The same things were measured in two ways. Each way mixes the same 10 hidden numbers, adds some noise and spreads widely along 6 directions of its own, which tell nothing about the thing.
Some things both ways: the first way, then the second way.
[-31 -19  -1  -8   2  -8 -24  -5   2  -7  14  22  12 -13 -11  -3 -20 -19
 -16  14 -15  13   1 -17  -6 -11  -5]
[  6 -40  15  24 -30 -20 -33  23  32   0  27   6  -7   2  11 -13   7 -24
  30  -3 -19  10  24   8  -9]

[-12  -9  16 -13   0  -3 -16  15 -15 -19   1  -1  -2 -16  -5   9  10  -3
 -20  48  -7   1  26 -32   3   3 -25]
[ -9  15 -19 -14  -8  18 -19  -2  -5 -28   1 -21 -16   2   7  15  26   6
 -17 -17  18  19   7  -9  16]

[-19 -40  -9   5  -6 -11 -14  14   1  16   9  12   8  -4  25   1  -2 -10
  -1   3  -2  -2  22   3  -9 -15 -21]
[ 39 -22  36  -4  14   4   4  18  34  37   9  -2  18   5  21 -21   5  20
   1 -16 -11  21  17  15  10]

[-12 -10   0 -25   4  32 -42   9 -15   6  26   5  54 -18 -20  19  -1  12
  12   1 -26   7   1  -4   3  -2  32]
[  1  19  -8   2  -9 -30  24 -24  -9  -2  16   2 -31 -12  -6 -12   4 -32
  24 -17   7 -40 -10  -2   9]

[  4 -15  -3  13   6 -13  11  14   1  45   0  -9  19  11  18  -4   8  -3
  22  -7 -11  -3  19  31   5  -4  -5]
[ -3  38   5 -17  20 -18  21 -13  -2  27  -3  -2 -17 -41   5 -22 -18  20
 -11 -23  30 -11   0   1  40]

[-27   2 -29  26   6 -18 -19  10   4  35  28  -2  30  13 -13   6  -6 -18
  17  -7 -21  46 -11  21 -10   2  24]
[-32  10 -11  -1   4  14  -2  21  17  21  26 -15  14  21  -4  -7  10   6
  -4 -10  26  28   8  19  -9]

[ -8  16  18  -9  23 -10 -50 -28  15  42  24 -32  55  -2  -5  21  -5 -21
  41  27   1  59 -16  45 -41 -14  22]
[  7  -4  44  19 -18 -26  -7  17  32  53  33  -2 -11 -22   1 -36 -33 -12
  56 -39 -49   7  35   0  18]

[-15 -11   8 -19 -24  -3 -39  46 -18  54   8 -19  51 -15  17  24  49  -2
 -17 -12 -19  30   9  -5 -14 -13 -15]
[ 24  -2  11  -8  -8  -7   5 -35  15  -9 -26  -2  -7   8  -4  27  43  10
 -24  -1  -3   2  -1  -5  41]

[-23 -27 -11  47  -5 -30  22  35  12  45  10   8  -7   8  20  -2  -9 -15
  24  21 -18  26  30  31   1  21 -56]
[-18 -13 -14   6 -18  -5  -2  10   8 -12  -1  15  -5  -4 -11  14 -11 -14
 -13  22   9  -6 -10  14 -12]

[ 14  -8  17 -11  15 -12  18 -15   0  -8 -15 -11  -8  -7  -8 -19  18 -22
  33  67  10   1   5   9   8  -8 -17]
[-24   4 -28 -12  -1  23   9  11 -21 -17 -24 -17  13  36 -24  26  14  -9
 -33  -2  34   9 -10 -32 -24]

[-33 -37  43  22 -12 -23 -53  25   9  35  36 -10  21 -26  31  47   2   1
  -7   5  17 -15  62 -40 -19 -27   1]
[ 39 -13 -47  24   1   5 -32 -12  38 -18 -41  36 -48 -41  22  34  50  20
 -35 -20   0 -22 -12 -25  21]

[ 17 -10 -15 -28  22  22 -10 -11  -9   1  -1   5  17  27  -7   6  -5  -4
  19  43 -19   7   9  23   0  22   7]
[  4   9 -33  12 -25   7   0 -22  16  -3 -13  14 -52 -29   5  36  17  -3
   0 -22  -6  -9   0  -4  26]

[ -2  35  -8  14   9  10  32  10 -15 -20  -9 -17 -29   7 -16 -28   9 -12
   2   6  23 -15   2  23  16  -5 -11]
[ -7  -8 -17 -13   8  26  -7  19  -4 -14  -9 -10  49  24 -12  18   1  -4
 -40  33 -18 -11 -11  -9 -23]

[ 17   5 -23  -2  -5   4  -2  14 -21  12  -8   0  21  25   2   2   6  -7
   5   5 -15  25   6  27   4  31  13]
[ -3 -12   1   6 -18  12  12  -4  20  -7  13  11 -18  11  -7  15   8 -20
  18 -18   4  -2   5  32 -12]

[ 16  -2  29 -25 -11 -36 -26   2 -10  25 -15 -38  11 -14  14  -1  52 -38
  -9  21  21  35   5   6 -26 -24 -13]
[ -1   7  10 -12 -27 -30  21  -7  -4  35   6 -10 -16 -25   0 -17  -5   7
  10   8  25  23  18  -4  47]

[ 28   9   6 -37  21   7  -1 -36 -15 -18 -13 -19  26  -4 -27 -26  12 -10
  31  15   0   4 -28  39   0 -21  26]
[  3 -41  20  22 -10 -47  21   7  32  -2  11  17   6  53 -21  -4  33 -29
  10  11  21  -8 -12  21 -17]

[-34  28  26  34  23  10 -18  -9  17   5  58   0  16 -25 -28  17 -38 -40
  35 -11  23  25   0   3 -13 -11  30]
[  2 -26 -20   8 -15   7 -18  16  -1  -4 -11  15  21 -34 -20  -1 -13 -23
  -5  23 -50 -50  17 -37 -30]

[  7  22  10  32  -6  -8  13  23  -7  -5  -1 -10  -8 -15  -5 -14 -10   3
  12  12  13  -1  26  18  22  18   1]
[-13 -20  17  18   2 -11   8  -3  10 -18  20  14  12  60 -23  -6  -3 -63
  34 -30  19 -34 -27  34 -63]

[-10  26 -28  19   3  28   8  10  -9 -18  18  19  15  -9 -33 -24 -32   6
  14 -12 -10   4 -10  26  28  18  33]
[ -6  11  -4 -10  -9  -9  51  14 -14   8  26  -6   8 -12 -44 -21  -8 -11
   8  30 -27 -32   5 -10 -11]

[ -6  20  -5  47 -13 -27  -4  27  -5  30  12  -7  29  -9  11   4 -29   7
   1 -36 -10  41  19  42  -5  25  -7]
[ 17  -3  -9  11   3   0 -10 -13  36 -16   1  28 -31 -18   9   4  27   9
 -10 -14  24  -4 -13  34   4]

[ -9  17 -27   8  21  18   8  -4  -4 -28  -2  10  12  -6  -9 -19 -31  26
  12  15  -5 -16   1  19  25   1  -9]
[ 28   4   9  -7  24  26 -23   9  16 -15   6  -6  25  29   5  -7  16   8
  -4 -27   0   0 -23  10 -15]

[-24  33  30  22  -5  -8 -29  12  -8  -9  22 -31  13 -46 -16   0  -2   0
   8   4  27  19   4   4  -7 -22   1]
[-14  40  -5 -29  43  32 -10   7 -41   5  17 -41  41  47  16 -28 -27 -23
  -3 -42  47  -2 -34   1 -41]

[ 19  19  -2  -6  25  15  13 -21   9  -3   1   7  15   3  -5 -12 -37 -23
  14  -7   0   5   2  36   4  16  13]
[  6 -13 -13  24 -40 -36  -1 -34  17  -6 -13  50 -40 -35 -11  12  -6 -32
  24  10  20 -37 -30  24   9]

[  5   0  11  31 -22 -37 -13  32   5  14 -15 -16   1 -18  28   0   4  10
 -26  -4  21 -19  54  -7  18  -1  16]
[ -5  30 -12   6  -2  -8  22   1 -10  22  22   9 -23 -28 -23 -36 -32 -22
  32 -18  12 -28 -21  -4 -21]

[ -4  -2 -10  -3   3  16  -9  10 -22   9  10   1  20  24  -2  12   1  -4
   5  -3  -8   6  10  15  -5  12  14]
[ 10  -5  -8  -8   5  38  -5  22  11   2   2  -6   5 -19   7  11 -11   4
 -17 -12 -45  -8  23  -7 -12]

[ -3   2  -1   7  22 -42   3  -3  10   7  -4 -27  -9 -15  -5 -11   3  -3
  10  43  -9  26   9  23  -4 -10 -45]
[ -9   7  -8   9  -7 -21 -35   0  12  -5  12  -2  -6 -12  -3 -21  19  -6
  -6  10   4   4   1 -13   8]

Other things, the second way, with their names:
(423): [-12  43 -54 -36  12  64 -17 -11 -57 -20 -30 -33  24   5  -5  19  -8  -9
 -34 -14  24 -13 -25 -46 -24]
(274): [ -3 -27  10  13 -16 -23 -16  33  17 -14  36  10  11  14   2 -17 -18 -35
  38  -3  -9 -22  -3  26 -28]
(433): [  6   9   8 -17   0 -15   9  -4  -2 -11  -4  -3 -13 -19  -1 -11   8  13
 -11  -8  26   1   5  -1  26]
(337): [-23   4   8  10  -7 -17 -19  20  17 -16  39  -2 -11  16  11 -11 -16 -25
  24 -24  14   4  -7  35 -11]
(405): [ -2  -8 -11   8 -33 -26  18  -2 -15  20  27  11 -18  -4   6 -16 -31 -48
  44  15  23 -14 -26  26 -14]
(516): [  6   0   4 -11 -13  -2  39   2  -8   8   7 -12   0  16 -21  -2  10 -10
  13  -1   8  -4   2  -7   0]
(313): [ 16 -14  43  -1   2  14  -9   3  37   9  -3   1  34  31 -30  -7  15  10
  10 -21 -19  19  12   7  -7]
(320): [ -1   0  48 -13  11 -16  11  44  17  50  56 -27  32  -5   7 -64 -23  14
  23  -8 -16  28  41  15   8]
(189): [ 30  -4  23 -15  21  39  14   7   4  30  -9 -21  44  33 -14  -6   0   3
 -12 -18 -37   8   6 -24 -21]
(705): [ -4  35   6 -25  45  48 -19  17 -20  13  17 -41  46  22  14 -24 -30 -11
  -8 -50 -16 -10  -3 -16 -34]
(196): [-11   2  14 -12  -4   6 -35   7  -5 -31   6 -15  16  19   2  -8  -4 -12
  -1 -17  23  16  -1   5 -10]
(315): [  8 -12 -35  23 -40 -17 -10 -12  19 -20   1  25 -52 -44   6  27  16 -30
  28 -17 -41 -54  17 -11  19]
(603): [-11  -8  57 -13 -12 -37  17  23  27   7  29  -3  13   2 -22 -27 -15  18
  12  12  10  29  22  36  30]
(506): [  5   3  25  -7  19  -3  -6 -11  14   8  20  10  18  20  26 -17 -21 -19
  20 -32  36 -15 -26  65  -9]
(82): [ 10  -2   9 -13   1  22  19  -1  16  16 -11  -4  13  12   2  29  -2  12
 -19  -3 -11  10   0  20  17]
(388): [  8 -13  -1   1 -20   4 -13   3   9   3 -10   6   9  -4   4  13  -7  -4
  18 -18   0 -10   5   2  13]
(796): [ 17  19  19  -3  13 -10   3  17  10  23  36 -12 -11 -10  13 -46  -9   4
  32 -44  10   5   5   5   8]
(144): [-15  12 -18 -10 -32   1   4   8 -22  -3  18  -4  -3 -34 -13  -7 -34 -21
  12  30 -18 -15  -2  -1   0]
(99): [ -3  -3   1 -20  14  56   9  23  -1   1  -6 -21  57  77  -8  33  -9  -1
 -30   8  12  35 -39  26 -35]
(577): [ 34  12 -23  -9  11  82 -50 -24   2 -19 -43 -18  -8  -8  24  40  29   1
 -23 -74 -44  -8  19 -49  -4]
(524): [-16  24  18 -15  15  18  -5  -3  10  17  13 -35  17  12  -1  -3  10   5
   1 -51 -22  10  42 -10  18]
(3): [ 21  14 -21 -25   5  16  -2  -4 -30  12 -26 -26  11 -45   0  -7   5   7
 -30  -2 -39 -30  30 -77  19]
(369): [-13 -12  33  -2 -19 -14  20  17  -2   5  36 -15  11  57  -1  -4 -30 -45
  51 -27  17   8  -8  38 -21]
(745): [ 39 -25  22  -4  -5 -15  11   7  24  -6 -11   7   0 -10 -19 -13  40  28
 -25  26 -16   9  17 -18  22]
(96): [  8 -31  25   6 -14  -4  -6   8  25  11   3  16  26   9  -9   0 -11 -17
  18   3 -19 -11   4  23 -10]
(364): [ 10   6 -20  -9   3  26 -18   6   4   9 -14  -1  -5 -21  23  11  -9  10
 -21 -14   4   4  -3  -6   9]
(55): [ 19 -24 -29  28 -39 -35 -13 -11   6 -22  -3  37 -53 -42  16  10  -7 -49
  34  -3 -10 -58 -16  -3  -3]
(682): [  2 -48  44  18 -23 -55   3  28  38   0  35  26   3   0  -8 -32  -9 -22
  34  20  -4 -10  18  41  -5]
(422): [ -1 -54   4  30 -27 -50  32  -8  31 -11  -7  46  -4  23 -42  10  22 -42
   3  43   9 -38 -16  22 -28]
(319): [ -6   2  -2  -3  12  24   1  -3   7  19 -16  -7  10   5  -2  11   0  -5
 -25 -22  -3  -1  11 -12 -10]
(247): [ 11  -5  13 -12  -2   7 -11  -1  -3 -11   0  -8  10  -8 -14 -21  11  -3
   5 -11  -1  -7  21 -15  -5]
(275): [ -7  18   8 -15  13  21  21   2  -9   9   1 -28   6  29 -10  -2   0  -5
 -27 -13   3  22  -1 -16 -12]
(118): [  5 -38   2  24 -42 -33 -32 -18  29 -38 -22  38 -24   0 -10  27  23 -28
  13   0  13 -16  -8  15   7]
(234): [ 13  22  -9 -27 -13  -1  33   8   4  22  -3  -4 -36 -63  18   5  -7  50
 -10  -7  25  23  19   6  71]
(462): [ 12 -24  23  -3 -19  18 -28  -2   2 -11   0  -6  -5 -27  18   2 -28 -36
  34 -57 -57 -36  53 -17 -10]
(297): [  8  -9  14  -7   4   1  -5  21  18  -6  16 -20  -1 -11   1 -14  27  12
 -11 -18 -29   3  48 -23  11]
(677): [ 36 -26  10  25 -14 -48  -5 -23  50  -6  -4  31 -38 -18   2   1  56  -2
  16 -16 -14 -28  15  -1  34]
(664): [-15 -20  -6  15 -30 -32 -11  25  32 -19  19  26  -5  13  -6  12   0  -2
  13  29  38  14 -29  50   8]
(613): [-22 -10 -33  28 -34 -35 -31  -6   8 -49   7  25 -41 -10  -6  17   3 -50
  17   0   7 -41 -22   2 -16]
(717): [-12   7 -24  -4 -15  17  -3   7 -34 -16  17   7  17  -5 -13  -6 -55 -58
  39  -4 -13 -59 -28   5 -56]
(226): [ 15 -14  26   3  -8 -27 -28 -15   6 -11   5   7 -13   2  25 -17  -4 -32
  31 -41  29 -13  -5  19   2]
(269): [ 27 -20  -1  -1  -6  17 -34  -3  20  -6 -11 -12  21   1   1   5  47   9
 -19   3 -38   3  27 -30  11]
(34): [ 18 -30 -11  13 -41 -15 -24  -8  13   4 -17  20 -21 -14  19  20   2 -16
  18   0  15   4  -5   4  18]
(586): [-33  61 -46 -25  34  49 -19 -18 -12 -11 -22 -36  17  40   0  36  35  24
 -77  -6  47  34 -40 -11   9]
(696): [  7  13   5 -11 -15 -20  23  11 -29   3  15  -4  -5 -12   4 -10 -58 -34
  32  -3 -10 -35 -26  -1   2]
(473): [ -4  -3   4   2 -21  12  26 -12  12   9   6  -3 -12  11 -16  21   8 -19
  12 -12 -18  -2  15   9  -1]
(199): [ 10  -8 -20  14  -5 -13 -12   1  -3  19  -2   4 -10 -23   6 -17   5 -25
   1  -2 -13 -24   5 -36 -13]
(700): [-13  -6  23  -4 -16 -31 -16   0   9 -24   1   0   3   2  -7  -1  -9 -15
   6  -3   5  -8   6   9  16]
(332): [ -7 -19 -13  19   3   7 -37  17  36   3  -6  -4  18  61   6  22  41  -4
 -27  -3  23  41 -19   1 -19]
(703): [ 12   0  15 -10 -24 -11  29 -20  19  27  -8   2   1   4  -4  27   9  14
   8   7   5  12  -2  28  53]
(28): [-10 -31  25  17 -29  -4 -31   4  14  -4  12   6  32  32 -24  -7 -13 -49
  49 -20 -14 -12   8  10 -36]
(160): [ 15   5 -10  15  -7 -25 -35  -5  22   5   7  21 -29 -61  20 -16 -10  -4
  19 -20 -24 -40   8  -4  26]
(138): [ -3  11  -3  12 -12 -26  -2   2   4  31  20   1  -2 -34 -20 -33 -14 -15
  21   8 -34 -24  12 -21   6]
(401): [ -9  23 -26  -4  -6   8   7  -5 -10 -22  -2  -7  -7  18 -23  16  12 -11
 -13   5  16  -4 -31 -11  -7]
(4): [  3   1  36 -26  26   9  50  27  -3  24  20 -24  31  29 -10 -23 -17   5
  -9 -11   4  11  12  12 -11]
(751): [ -1  -2   7   0   8  20  -7  13  14  28   5 -23  19  18  -1  -5   7  -4
  -6 -28 -25  13  28 -24 -11]
(416): [  3  26 -17  -6   9  -6  25  11  10   7  13   3 -25 -12   1  -2   8  22
 -10  -7  27   3 -19  11  21]
(522): [ 13  -8   4   7 -15   4  -4 -12  -5  11 -11   9   9   9  -2  12 -31 -40
  26 -16 -22 -32 -21  -1 -18]
(322): [ 30 -11  30 -20   1 -14  19 -11   8 -11  -6   4 -17   4  20  -4  14   8
  16 -42  53   3   5  29  29]
(114): [ 13  -5 -33   1 -14  25  -5 -14  -1   7 -30   5 -23 -18  14  30  10  -5
 -23  -9   7   1  -2 -19   3]
(809): [  9   4  -9   0 -10  -7 -21   6  38  18   8   0 -32 -73  18 -10  31  39
   5 -35 -16   1  64 -16  61]
(609): [ -8 -19  12  11 -23  -3 -13   8  11  -2   6   9  20  -5 -26  -3 -23 -32
  21   6 -49 -30  14  -5 -23]
(458): [ 34 -40 -11  24 -35 -39   8 -10  27 -23 -19  43 -32  -2  -9  28  27 -21
  11  20   1 -32 -30   8  11]
(769): [-21   9   2  14 -25 -17  -8  -6   5  -5  10   6 -15   1 -28  -5 -15 -29
  24  -5   0  -4 -11   1  -9]
(759): [-19  -3  -6   9 -33 -28  -7  -9 -10 -17  -2  14  -6 -16 -22   5 -33 -49
  23  12 -21 -45 -12  -8  -8]
(154): [ 29  -7  16  -7  -8 -17 -12  -2  11 -22   4   6 -21 -36   9 -22  17   7
   9 -16  -6 -19  20  -7  22]
(672): [  0 -34  44   7  -3 -43  20  13  18  -8  23   8  17  40 -16 -17  -7 -39
  13  11  -7 -18  -3  28 -23]
(715): [ 21  -9 -11  -2 -11  13  -1 -13 -11 -30 -22  21  -3   1 -12  12  -7 -24
  -6  10  12 -26 -38   2 -27]
(394): [ 14  18  -9 -21  35  30   7 -13  -3  12 -16  -8  31  11  -3   2  17  15
 -30 -12  15 -14 -15  -3  -2]
(43): [-17  41 -64 -13  19  57  -9   6  -7 -19 -19  -8  -4  15  -1  38  18  25
 -56  -5  49  17 -47   0 -10]
(429): [-30  14 -42  -3   8  28  16   5 -11  13  -7  -9  17  29 -12  26  -5 -19
 -40  20  13   0 -30  -4 -33]
(747): [ 27   1  11 -17  -5   5  15   0   4  -9   2   6 -13  -8   5  -7   4  18
   6 -10  40  12 -14  25  13]
(634): [  3   9  13 -25  -5 -16  25  23 -17  14  33 -22  17   8   9 -23 -19   1
  27  -3  21   2  -2  19  21]

Some of these things the first way, each followed by its name:
[ -2 -21 -20   2  20  -6   3 -13   7 -28  -7  15  -3  -8  -2 -22 -32  18
  25  52 -12 -16  13  19  18   1 -17]  (796)
[-22 -23  -3  19 -25 -72 -13  37   6  47 -22 -36 -15  -3  29 -15  51  -4
 -23  23   4  16  26   4  -7 -29 -44]  (332)
[-18 -12 -36  22   6  -9   8  29   4  58  11   6  27  25  10   4  11 -11
  22  -1 -34  29   4  28   6  12 -13]  (609)
[  2  -6 -27   0 -15 -13  -7  26 -10  37 -13 -17  29   6  20 -17  35   1
   6  -6  -4  17  -1  31   0 -11  -2]  (189)
[  6  26 -30 -22  20  32  22 -10 -12 -36 -12  17  12   2 -33 -37 -11 -10
   1   5  -3 -11 -27   8  30   1  22]  (423)
[  5 -17 -12  -2   9  12  -1  22 -17  17  10  -3  10  18  22  23  15   4
   1  -2  -4 -17  33   2   0   2 -11]  (506)
[-31  25   7  50 -13 -17  -6  50   6  29  21 -19 -19 -14 -10   2  10 -12
   9  26  13  28  29   5   9  18 -10]  (524)
[-23   6  26  12 -15 -10 -23  16   3 -12  11  -7 -21 -23 -10  -2   6 -23
 -26  13  31 -10  32 -29   3 -16  18]  (751)
[ -6  26 -21   3  -2   1  -3  13  -9  11  -9  -7  37  -4 -17 -22  -4  17
  10   4 -23  26 -17  39  16   7   1]  (401)
[  7 -10  15 -22 -10  14  -6   7 -12 -20 -17   6  -2 -17   9 -12   6   1
 -21  13  19 -42  26 -17  16 -14   1]  (458)
[ -3  15  52  32 -24 -38 -20  35 -12  15   5 -37   7 -49  22  17  19  -2
  -3  18  29  26  42  -8 -11  -8 -40]  (154)
[  1  -5 -35  -5  29  24   5   1  -8  13  18   6  28  15  -5   0   3  -1
  29  -9 -13  -9  -7  21  12  -7  21]  (394)
[ 34  13   7  12  14 -16  27 -11  -4  20  -6 -25   7  -1  -6 -21   6 -24
  48   7   4  27  -3  64  -3   9  -1]  (422)
[-22   7  17   5   1   6 -19  21   1  33  23 -10  26 -12   1  19   7 -13
   3   5   0  12  16  -5  -3  -5  -4]  (759)
[ -2  23  -8  10  11   8  15  -5  -6 -19   1  -9 -32   9 -26 -27 -14 -15
   8  12  15  -2   4  35   9   9  14]  (429)
[ 13 -11 -11 -13  -3  -2  29   7 -14  -7 -31  15   7   3   0 -32   2  -3
  -7   0 -14 -22   4  12  28   2 -17]  (433)
[-11   9   2  16 -32 -16 -11  36 -15  22 -13 -16   7  -9   6 -20  25  -3
  10  32   6  39   4  30   1  11 -26]  (369)
[  2 -11   4   5 -10 -38   0  17 -13   2 -19 -25 -25   4  17 -10  35 -10
 -24  17  23 -14  29  -8  -2 -22 -15]  (320)
[ -8  24  20  14   8  -5  12  -5  11  10   8   1  20 -20 -13 -12 -27 -29
  21  11  -1  32  -5  24   4   7 -19]  (118)
[  6  -4 -37 -10  -3  16  15   9 -15   9 -16  30  50   8   3 -23 -19   8
  -2 -38 -34   1 -15  33  20  15  -2]  (715)
[ 11  28  10 -24  19  14   3 -22 -19 -39 -14 -14   3  12 -29 -14 -13  10
  -6  26   2 -17   3  12   7   5  12]  (337)
[-19 -11   4  21  -2 -14  -9  23   6  13  22  14  22 -31   5   9 -13 -15
   6   5 -10  18  15 -21   8   0 -20]  (247)
[ -5   6  -5  -6  11  31  -8   6 -10  15  16  -1  14  15  -1   6   0 -13
  19  11   3   8   8  24 -10   9   2]  (82)
[-12 -33 -34   7   1   3  17  30   0  26  -4  21  -4  27  28  -1  13 -16
  -9   0 -10 -26  32 -13  18   2 -14]  (96)
[ -9  33  37  15  21  11  18 -16  15 -32  12   2 -12 -28 -21 -11 -44 -24
  12  26  26  -5  14   4   8   4 -19]  (603)
[ 14  -8  -7   6 -12 -23  26  26 -25  34 -24 -22   6   7  11 -26  37   9
  24   9 -16  19   5  56   4   4 -47]  (672)
[-20 -31   5   4 -15 -12 -37  24  -1  11  18   9   1 -24  15  13   5 -16
 -14  21   0  18  27 -11 -16  -5 -20]  (405)
[-22  -9 -24   8 -32  -5  -5  45 -25  12 -15   1   7  -3  10 -21  38   8
 -13   3   1  -1   1   2  15 -14 -12]  (634)
[ -8 -41  10  11   5  -8  -1  15   3  19   5   5 -12   6  34  15   6 -16
  31  68   6   6  42   5 -10  12 -48]  (234)
[-21   7   3   7 -23   4 -17  39 -10  -5   6   6  -7  -9   4   6   6 -12
 -51  -8  12  -9  32 -37  10   2  -4]  (144)
[  0  13  41   2   6 -11 -20   2 -16 -22   1 -36 -12 -15   4  13  23  -5
   0  48  43 -15  36 -23  -9 -22  -6]  (274)
[ -2  33 -13  27  21   3  24  -3  21  -9  -2   9  -2 -11  -7 -29 -39 -15
  13  11  12   1   4  24  27  12  -4]  (313)
[-12 -12 -15  24 -11 -20  19  22   0  12 -13   7 -22  10  16 -23  -4 -10
  -9   4   6  -7  25  18  10   5 -29]  (364)
[-19 -11 -16  42 -10 -43  -6  41   3  68   7 -25  18  12  29   7  21   7
  13  -7 -11  24  24  31 -10  -4 -24]  (160)
[ -7 -11  -7 -10  -4  13 -16  23  -3  29   3  -5  17   5  19   7  22  -7
  -1   8   0  -4  19   5  -3  -8  -2]  (522)
[-17  24 -28   7 -10  24  -1  26  -3  23   7   6  10   8  -5 -20   1 -20
   2 -10   1  27  -9  34   4  11   5]  (703)
